The first 9 rows are patterns. Each new row is the sum of 3 different patterns, raised or lowered, with some noise. Before adding, each is slid sideways (what falls off one end comes back at the other) and multiplied by a number that may be negative. Names go in the order of the patterns.
Some rows, each with the names of its patterns after it:
[  0.7 -14.1   4.9   8.1   7.4  19.8   8.9  -2.3 -31.9  -2.7 -10.5  13.7
   6.7   0.5 -11.2  10.2  19.0   3.2   0.6  26.5  -4.7  -5.9  -3.7  -0.8
   5.1  -2.5  14.0   9.9  -5.6 -13.2  -9.4 -11.3 -22.5 -30.4   3.9 -23.5
 -30.5  -3.2 -17.9  -0.9  -3.6   7.4]
Faro
[  7.8  -3.7   2.9   1.9  -8.1 -18.1  17.7  -1.7  10.7 -14.6  -5.3   2.8
  33.5   5.5  -5.9  -8.6   3.1 -20.5 -10.3   0.2  -2.5  -4.9  -4.6  13.0
  23.7   9.8   1.2  -3.0  17.1  -1.6  13.7   4.3  -3.1   2.2 -11.9   7.2
 -23.5  13.5  -7.6   1.9 -16.3  -8.1]
ruriv
[ -0.1  -8.9  -3.4  -9.5   5.4 -13.7  13.8   4.8   3.2  -3.5 -12.8   0.9
   4.0   0.8  -1.7   5.1 -20.0  -5.7  14.4  -3.4  -9.2 -12.9  -1.9  14.2
  18.2  -7.6   1.1   3.4  -2.8 -18.5 -11.0   8.1  27.9  -1.2   2.6  -0.4
  -1.8 -26.1 -21.5   4.3   0.1 -17.5]
mipeb
[ 32.0 -10.4  -7.8 -18.2  -0.3 -18.3 -19.1 -31.3 -12.8  11.9 -19.2   4.9
  -3.8 -20.3   3.6  -0.5  -4.5   7.6   2.5  -3.0 -17.9  -1.0  25.0  -9.8
   1.4  -6.2 -10.5   0.5  -0.9   2.2   2.0  22.4   3.6  11.3  -9.8  -8.8
  -3.2   4.4 -10.0   4.7   7.4 -13.6]
Niv
[ -2.5  12.0  -3.5  -3.3   1.2  -2.0   8.1   6.4   2.6  33.5 -22.2   4.2
   4.9  -7.1   0.6   8.9   7.4  -8.7 -15.8  -0.1   5.8 -12.6 -10.2 -18.2
  12.7 -27.6  12.2  -4.2 -27.8   6.2   0.3   3.1  -6.5  -6.1  -4.3 -18.4
  -3.0  18.6  17.4 -13.5 -14.3   0.4]
nade
[  0.6 -12.6  -4.4  -1.4  -5.3  -4.1  14.4  -3.1  20.7 -19.9  33.5   1.8
  -8.8 -11.2  15.1  -0.5   4.4  -3.9 -19.6   1.9 -28.7 -14.5  13.1  -3.5
  17.9  -2.6 -30.9 -15.2   1.3  25.0 -13.7   3.4  -7.1  -6.5  -5.5 -17.2
  14.7  -4.6  -1.1  28.1  -7.5 -15.3]
Lufo
[-11.3  -0.2  -3.4  -7.0 -10.2  -4.1  -3.2  -3.5   6.1   4.3  -4.3 -10.6
 -12.6  -6.1 -14.6   0.8  12.1  -7.1 -10.6   3.7   4.4   0.2  -1.7  -6.0
  16.7   3.6   2.6  -0.4 -11.4  -7.9  -5.4   5.1 -13.1  24.9  -3.6  -8.8
  -6.3   2.2   3.9  -2.0  -1.3  -0.9]
vima
[ 19.5  -6.0  -0.1 -15.2  14.2 -16.7  -6.2  -3.2  20.0   1.5   2.8  -8.2
  12.1   6.7   0.2 -15.3   0.9   5.2   7.0   4.2  17.0   1.0 -27.1  -4.9
   1.1   5.7 -15.8 -21.8  17.4  33.5   0.9   8.0   8.9   3.9  -1.8  -2.8
  -5.4 -11.3   8.3 -12.4  11.9   7.8]
meruk
[ -3.4  13.5  10.7  -4.4   0.5 -12.0  10.8  16.4   9.4  -5.9 -33.5  13.1
 -10.3  -5.4 -16.8 -21.6  15.8   6.2  33.5  11.6  -1.0  13.7  -1.3   3.1
   0.5 -15.4   0.0  -1.0  20.2   2.3   3.3   5.7  -0.2   5.4  15.9  -3.6
  -5.3  -8.1  -4.9 -12.8  -5.5  -4.4]
faf

New rows, each followed by the names of its patterns:
[ 26.0 -17.6 -12.5  -6.2   4.9  -7.3  -5.9  -2.7 -12.7   1.9 -16.4  18.8
  -2.5 -10.0   4.4 -18.6   0.9 -11.4 -10.2   0.7 -15.7  11.3  18.4 -20.6
  -2.2  -3.5   3.0 -15.7  -1.1 -11.3   0.5  25.1 -10.9  12.0  -4.8  -1.2
  18.7  -0.9 -19.1  19.1   3.4  -8.1]
Niv Lufo vima
[  4.8  -1.9   7.9  28.0   3.9  23.2  38.0  27.5  29.6  16.0   4.7  -4.0
  15.3  11.1   0.4 -15.4  -6.1  -5.5  18.0  10.4  57.2  29.5  27.7 -12.5
   6.8  -3.6  17.0  -2.8 -12.5  19.3  12.3 -30.7   3.2  17.2  41.3 -12.2
  14.9  37.0  17.1  20.0  -1.9  29.6]
Faro meruk faf
[-29.0   3.0  33.4  13.4   7.5  14.5  -7.2   3.9  10.7   2.1  11.0   9.1
  39.1 -31.3  10.8  16.6  32.9   3.9   4.0   9.0   0.9  20.8  12.4  37.6
  -1.9  -1.4   1.8   5.1  20.0  30.7  -9.3  -3.0 -12.1  20.4  -5.6  30.6
  31.8   7.9  14.5   8.1  20.1   1.6]
ruriv Lufo vima
[  5.6   3.8   9.3   8.7 -10.9  11.9   7.8   3.2  28.5  10.7  -0.5  18.6
   4.0   2.0  23.3  39.4  19.7  24.3  23.0  24.8  13.9   6.7  34.2  14.6
  10.4  20.1  12.3  18.6  39.1  -1.2   9.2  13.5  38.4  35.5  -4.8  17.8
   0.6   6.0   7.4   7.6  22.4   2.8]
Niv vima faf
[-33.2  -3.9 -32.9   8.4 -31.1 -43.5 -10.3 -18.4 -34.7 -14.1 -62.6 -47.0
 -10.1 -40.8 -26.7  -2.1 -43.7 -23.4 -11.4 -21.7   8.8 -33.7   5.8 -34.2
 -34.8  -3.1 -17.7 -23.4 -28.8 -34.1 -35.0 -19.2 -33.3 -22.9  12.7 -27.3
  -1.7 -33.7 -62.3 -33.2  -2.2 -13.0]
Niv Lufo vima
[-24.6 -18.3 -29.0 -18.4 -18.9  -4.2 -18.1  -5.2 -23.5 -38.7  -0.4 -30.1
   0.7  -6.8  10.5 -24.4  -3.0  13.3  -3.6 -20.1 -28.0  -2.5   1.5  -7.0
 -17.3 -23.1  -6.6  10.7 -40.5 -16.1  -4.0  30.1   1.1 -41.1 -11.7 -39.2
 -36.1 -23.1 -20.8 -12.5 -30.9 -14.7]
mipeb Niv faf
[  8.2  13.1   7.5   6.4   0.0  -0.8   8.3  22.2  -7.5   9.6  10.7  38.9
  19.8 -12.9 -21.9   0.3 -14.6 -25.3  26.6   6.5 -12.7   6.6  10.0   0.8
   7.6   0.5 -10.9  -5.1  13.9   6.6   9.7 -18.8  15.0  11.7   7.4  -4.8
  11.9 -13.0  -0.3  -1.3  -4.8 -11.6]
mipeb vima meruk
[ 48.6  23.5  42.6  26.3  31.1  35.8  46.7  27.3   8.5  32.6  25.7  29.3
  38.0   1.3   9.4  15.0  -5.1 -11.8  25.6  13.9 -13.8 -12.2  12.6  20.3
  28.1  36.8  26.4   4.3  11.0  26.9  10.2  29.8  11.7  22.4  -4.1  20.7
  -7.0  36.0  16.9  10.8  26.2   2.1]
Faro Niv vima
[ 19.9  10.4  40.5  -5.5   3.8  26.2  29.8  20.6  29.9  40.9  40.4  16.2
  35.8  18.4   7.2  35.1  26.8  37.0   7.0  12.4  39.0  35.7  13.5  21.7
 -26.0  22.7  13.5  51.0  24.2  39.9  21.9  37.5  37.4  35.8  34.2   4.1
  16.2  47.5  -2.9  33.2  29.3  14.3]
Faro ruriv Niv
[-22.7  15.0  13.1 -15.7  -1.0   5.0 -31.7 -14.2 -15.5  -9.5 -25.0  -6.5
 -17.3 -23.8 -27.9 -27.8 -42.3 -31.0  -2.0   5.7 -41.6   1.0 -20.6 -10.1
 -27.0 -34.6 -32.6 -43.3 -20.4 -10.1 -36.2 -17.1  -1.5  -0.5  -9.8 -24.1
  -4.0 -42.4 -36.9  10.9 -13.4  -2.0]
Faro nade meruk
[-30.6 -11.1 -15.7  18.9  33.7 -14.1 -31.7  -0.2  19.2  21.0 -24.7  10.7
 -22.1 -13.6   7.4  -3.8   2.8 -22.4 -33.1  -0.4 -13.0   4.6 -24.8  -5.6
 -24.4  -5.5   6.2  -6.2  -3.2  -8.0  39.5  -2.6  13.8   9.3  11.5   5.7
  -9.6  -5.0 -21.0  20.2   6.0  21.6]
ruriv vima faf
[44.0 17.8 29.4 13.8 16.2  5.7 -8.4 39.0 21.5 -8.4 45.1  6.5 31.9 28.0
 28.1 16.9 15.6 11.5 11.7 15.2 17.3 17.7 59.4 12.7 14.5 44.0  6.7 -0.3
 29.5 11.5 37.7 28.7 46.7 33.4 38.7 12.7 36.6 40.8  1.8 33.7  3.3 26.1]
Niv nade meruk
[ -6.2  -8.3  -8.3  23.1  11.9  -3.7 -32.7  13.8  -9.7   6.4  27.6  -3.6
 -25.0  -4.9 -30.5  -6.1 -17.3  -6.2   8.9  -1.2  18.5  11.2   5.8  15.7
  -6.4  -9.5   0.1  -9.0 -12.7   3.7  -9.3 -14.1  -8.5 -30.2  22.1  -8.1
  -1.3  -3.5 -10.3 -26.6  -4.3  -4.6]
mipeb nade faf
[-17.6   1.3   6.1  15.3  -8.7  23.7   1.0  -5.5   4.9 -13.7   2.5 -28.5
  43.2 -15.5  -6.5   0.1  22.7   1.6  15.2 -11.0  23.9   0.5   5.4  42.2
   4.3 -15.5   0.5  -9.7   6.3  34.5  30.3   0.2 -39.4 -10.9   4.6   7.3
   8.5  17.7   1.2 -15.1  10.9   5.8]
nade Lufo vima
[ -5.6 -22.9  -1.0  -1.4  -2.6   4.2  -8.4  -4.7   3.4 -42.5   4.3   0.6
  -9.0   2.7  -7.3 -24.7 -22.1 -10.7   0.9 -11.7 -11.2  25.5  15.8   4.6
 -43.9  27.4 -40.8  -1.5  23.3  11.8   4.5 -17.5  -0.8  11.8  -4.6  23.8
  -3.3 -14.0 -19.9  20.7  -3.9 -10.3]
mipeb nade vima
[ 35.1  -8.0  10.5  -1.9  25.9   6.4  -9.6   8.0  -1.1   8.0  -3.0 -34.1
 -30.8   4.4  42.0  11.3  22.2   2.4 -21.1  -3.9  14.2  -1.0 -28.6 -29.8
  -1.4  -4.0   4.6  14.9   0.2   5.5 -15.9  -1.8 -15.4 -20.5  21.4  -2.1
  34.4   9.2  44.7  22.8   7.4  16.3]
Faro ruriv meruk
[  4.9  16.8  -3.4 -20.5 -16.9   9.1   1.1   1.5  31.9   5.3  -6.0  -4.6
 -31.5  28.2 -13.5  -2.1  25.1  28.0  -5.2  15.8 -20.9   2.6   4.9   3.3
 -19.0  19.5  10.4  15.6  14.9  36.9  -0.7 -38.8  -9.6   2.6  -7.2 -28.2
 -25.9   9.8  15.2 -16.4  -5.1   6.2]
Niv Lufo meruk
[-23.5 -12.2  -4.5  -5.8   1.4  -4.7  15.0   3.0 -24.8  10.6 -13.1   3.1
 -10.3   5.4  -9.3   9.1 -27.5   4.4   2.3 -32.0 -17.7 -21.5 -18.1  -6.9
   0.8 -16.9  -4.9 -17.3  -4.0 -13.2  16.3 -22.8  -7.0 -22.8   4.3  -9.7
  -7.3   2.9  10.6   0.4  18.7 -21.9]
Lufo vima meruk
[-19.0 -15.8   7.0  17.8 -18.4   4.0  12.4  19.7   7.3 -22.5   2.1 -23.6
   6.6  -2.1   7.9 -13.7   3.2  23.9   5.6  -1.2  -4.2   2.4   6.1   4.5
  10.1  -5.0 -23.5 -25.0  15.4   4.9  21.5   1.9  -5.9   2.3   6.6   2.6
  -8.1 -13.4  -1.7  -9.1 -17.0   7.3]
nade vima faf
[-15.2 -27.7  -7.9  -1.3   7.8  13.0   7.2   8.8   2.9  14.0 -11.5   7.8
   0.0  -2.8 -19.1  22.7   3.6   6.6 -13.8  18.7  49.4   2.9   0.3   7.5
   6.7  21.6 -19.3   2.1 -27.3  32.6   4.2 -16.0  -3.1   3.6  -5.3  13.7
  27.6  10.7 -17.9  -0.4  14.4  14.7]
vima meruk faf
[  1.9  -6.4  15.2  19.1   5.7  -6.6   6.1  -5.1  23.2  37.1  -9.8  17.6
  -8.0   5.7  11.7  44.3  29.9 -12.2   9.6  31.4  -4.2  24.0  19.7  23.3
  -2.7  13.0   2.0   2.7   8.8  22.6  45.8  14.7   3.3  34.5  46.3  -1.6
  43.6  39.5  -0.1  32.5   3.4  18.9]
Faro mipeb vima
[ -3.8  24.3  31.5  10.9  55.3  26.1 -11.7   0.9  13.1  31.7   7.4  32.5
  16.1   5.8  22.7 -11.0  24.1  20.1  11.5  37.5   0.5  -6.0   2.2  -0.6
   2.2  22.2  22.4   7.0  22.8  17.2  28.9   6.3  40.2   8.6   7.7 -22.1
  31.4   6.7  26.5   4.6 -24.7   6.8]
mipeb Lufo faf
[ -6.0  -2.2   0.6  -6.1  16.9   2.7 -20.7  10.1  34.8  -8.9  -9.7 -38.0
 -12.2  10.2   7.7 -19.7 -19.9  15.4  -9.2   8.7 -23.5 -13.7   0.1  28.8
   1.1  18.6   3.4  12.4  33.8 -15.8  -2.6 -31.8  -3.2 -11.3  14.6 -46.8
  -9.1   3.4  -5.0  13.3   4.1 -55.1]
ruriv Niv faf
[ -1.6 -17.0 -33.0 -37.2 -11.9   0.4  31.6  -3.8  -4.6   9.4   0.3  -8.2
 -24.9   3.5  36.5 -10.5  15.3 -10.8  -8.9 -38.5 -33.1   6.6  -4.3 -36.4
 -19.4 -38.1 -23.4 -25.1  10.1 -25.6   7.5  -6.6  -4.0 -16.8 -15.5 -25.6
 -13.0  -2.5  -6.9 -26.7 -49.1  -4.0]
Faro mipeb faf
[ 17.1   6.0  -1.0  25.3  13.0  14.0  11.9  13.1  33.5  39.0  12.5  -5.1
   9.9 -17.1 -14.0   4.0  -5.5   1.2   7.8 -13.8 -28.1  24.0  19.6  -8.2
   1.6  25.8  27.2  33.7 -11.6  23.8 -10.3  16.8   1.7  -5.1 -15.2  12.4
  -7.0  30.3  16.7  24.8 -17.4  12.2]
Faro meruk faf
[-10.8  -6.8   5.7 -15.3   6.9  13.2  -5.5 -32.8 -14.5 -34.2  -0.5 -23.9
  -2.1 -26.3  18.9   5.6  17.3 -36.5  11.0   1.2 -28.5 -24.1   3.9  -4.3
   6.0 -15.2 -26.1 -13.6 -31.7 -24.3  -0.6  16.0  15.4  -1.7 -32.5  -2.2
  16.2 -11.6 -53.2  -3.5 -12.2  -9.7]
Lufo vima meruk
[-24.0 -30.5 -43.7 -27.0   2.4 -13.2  -8.4  -2.7 -34.9  -5.8  15.4  -5.3
  21.1  -5.8   9.9 -35.1   1.7  28.1  -4.0  25.9 -15.8 -14.9  -7.9  -2.6
  11.5  17.1   5.1   4.2  -7.4   4.4  -7.4 -10.8 -33.9 -17.9   7.3  12.3
 -13.3  53.3  -4.8 -17.4 -25.6  -0.6]
ruriv Niv vima
